The rows are grouped in 3 different ways at once. Each group adds its own fixed numbers to the row, and there is some noise. The rows also spread widely along 3 directions, which tell nothing about the answers.
In the rows, 128 means zero.
Some rows, each with its group in each grouping after it:
[128 125 151 105 156 108  36 101 107 156 160 163 132 103 120 166 145 144
 119 166 147]  K_572 K_492 H
[140 113 123 117 160 162  98 151 103 115  75 139 152  71 125 150 122  88
  98 129 126]  K_296 K_854 U
[170 121 122 128 130 149  75 132 102 131 100 163 158 114 149 156 111  80
 120 104 134]  K_832 K_106 L
[162 142 142 149 173 177 125 108 112  55  96 109 167 105 151 130 161 101
 123 110 140]  K_378 K_885 Y
[111 139 139 133  89 121 149 141 140 163  93 122 137  63 128 133 134 139
 163 100 102]  K_296 K_885 L
[136 124  86 106 113 127  88 128 103 161 117 154 117  59 115 183 111 124
 130 131 133]  K_832 K_854 H
[157 160 146  96 160 147  59  76 103 136 131 168 102 105 142 154 135 162
  89 141 153]  K_378 K_106 Y
[130 144 180 106 200 129  60 114  91  72 160 145 162 132 168 109 155  98
 109 166 186]  K_572 K_492 V
[133 138 174  98 176 164  84 129  97 107 140 126 132 100 143 139 163 127
 111 139 141]  K_378 K_492 U
[157 143 120 102 189 151  93 106 101 100 106 145 155  81 136 128 141  88
 116 128 159]  K_378 K_854 V
[155 131 137  95 185 138  55 148 104 116 135 165 152 131 138 151 147  93
 118 143 165]  K_832 K_492 L
[151 122 111 103 121 126  47 142 105 221 108 173 133  54 103 221 120 169
 114 148 119]  K_832 K_492 U
[113 148 134  90 167 163 101 120  91 130 119 132 105  52 139 132 151 132
 123 129 130]  K_378 K_854 U
[109 173 141  93 145 118  68 104 118 163 146 168 103  80 144 139 140 165
 109 148 155]  K_296 K_106 V
[ 76 175 167  80 164 125 112 110  89  53 159 100  70 100 164  82 163 137
 132 151 135]  K_572 K_854 Y
[133 138 122 125 155 147 123 121  98  87 108 120 161  67 137 125 128  66
 126 110 131]  K_378 K_854 V
[ 94 152 190 118 174 135  99 138  86  16 171  88 155 147 181  76 161  77
 130 140 170]  K_572 K_492 V
[ 94 145 122  67 127 102  92 134 125 199 109 165  90  54 112 149 134 157
 142 142 111]  K_296 K_854 L
[156 129  87  92 136 129  79 123  97 146  94 164 125  67 113 186 104 125
 119 136 126]  K_832 K_854 Y
[128 139 149 114 161 132 109 143 138 113 110 132 146  98 147 120 156 113
 153 135 153]  K_296 K_885 L
[128 129 140 124 111 108  65 114 107 183 144 162 132  80 109 184 132 157
 122 152 126]  K_572 K_492 H

New rows, each followed by its group in each grouping:
[148 140 106  95 130 112  88 105 125 175  84 167 125  54  98 175 108 162
 104 143 125]  K_296 K_854 Y
[158 117  77  91 120 119  73 137 112 224  93 188 135  44  98 191 114 126
 129 127 106]  K_832 K_854 L
[137 113 108 121 102 135 113 106 105 158 109 133 122  39 105 172 114 122
 148 111  98]  K_378 K_854 H
[ 93 148 121  99  99 132 147 138  93  90 134  89  92  70 129 124 121 126
 144 118 103]  K_832 K_854 Y
[ 47 172 129  81 113 139 141 151  87 112 146  92  52  54 148 112 148 148
 173 125  95]  K_832 K_854 U
[155 131 113 131 123 141 106 121 128 204  90 164 143  58 117 185 145 146
 147 114 116]  K_378 K_885 L
[ 84 173 150  84 122 139 145 105 101 106 144  99  63  65 129 111 159 158
 139 139 112]  K_378 K_854 Y
[153 136 127 139 140 157 118 126 129  86  84 128 159  92 127 142 132 131
 127 132 138]  K_296 K_885 Y
[184  94 111 163 139 182 115 136  86 104  64 130 201  58 119 175 103  61
 120  97 104]  K_378 K_854 U
[109 145 113  93 130 145 121 128  89  81 116 115 108  80 136 132 128 118
 136 134 126]  K_832 K_854 Y
[132 137 128  97 143 133 115 122 112 101  94 119 133  82 127 130 112 112
 116 131 128]  K_296 K_854 Y
[122 147 120  96 159 147  95 101 109 134 138 147 106  66 117 145 154 127
 126 136 143]  K_378 K_854 H
[141 145 120  73 204 116  25  83 111 153 132 210 110  75 120 155 153 172
  78 187 170]  K_572 K_854 Y
[154 142 126 139 135 157  79 125  87  80 116 137 171 109 164 131 115  78
 121 106 150]  K_832 K_106 V
[132 145 114 152 148 154 121 144 122  85 106 123 167  85 157 145 147  99
 148 118 151]  K_832 K_885 V
[158 111 135 115 185 132  65 125  96 111 112 171 178 106 140 134 135  63
 111 132 156]  K_572 K_854 L
[168 145 122 119 238 190  72 115 108   8 114 145 166 150 167 120 167  75
 109 157 214]  K_832 K_885 Y
[143 150 150  77 223 148  84 116 103  69 139 159 130 114 146  90 179  72
 119 143 176]  K_378 K_854 L
[ 91 156 183  85 155 119  89 123 113  98 176 114  88 119 127 116 161 142
 134 168 168]  K_296 K_492 H
[110 146 158 144 145 166 156 116 110  47 143  76 126  97 163 107 172  93
 165 108 138]  K_378 K_885 H
[ 91 148 106 115  72 139 159 139  94  99 113  76  92  71 133 135 114 122
 156 106  84]  K_832 K_854 Y
[192  96 113 164 153 186  73 139  77  62  78 148 210 121 148 166  94  40
  95 101 143]  K_832 K_106 U
[138 143 159  99 230 187  97 124  89  23 128 118 139 112 150  93 171  59
 108 136 175]  K_378 K_854 U
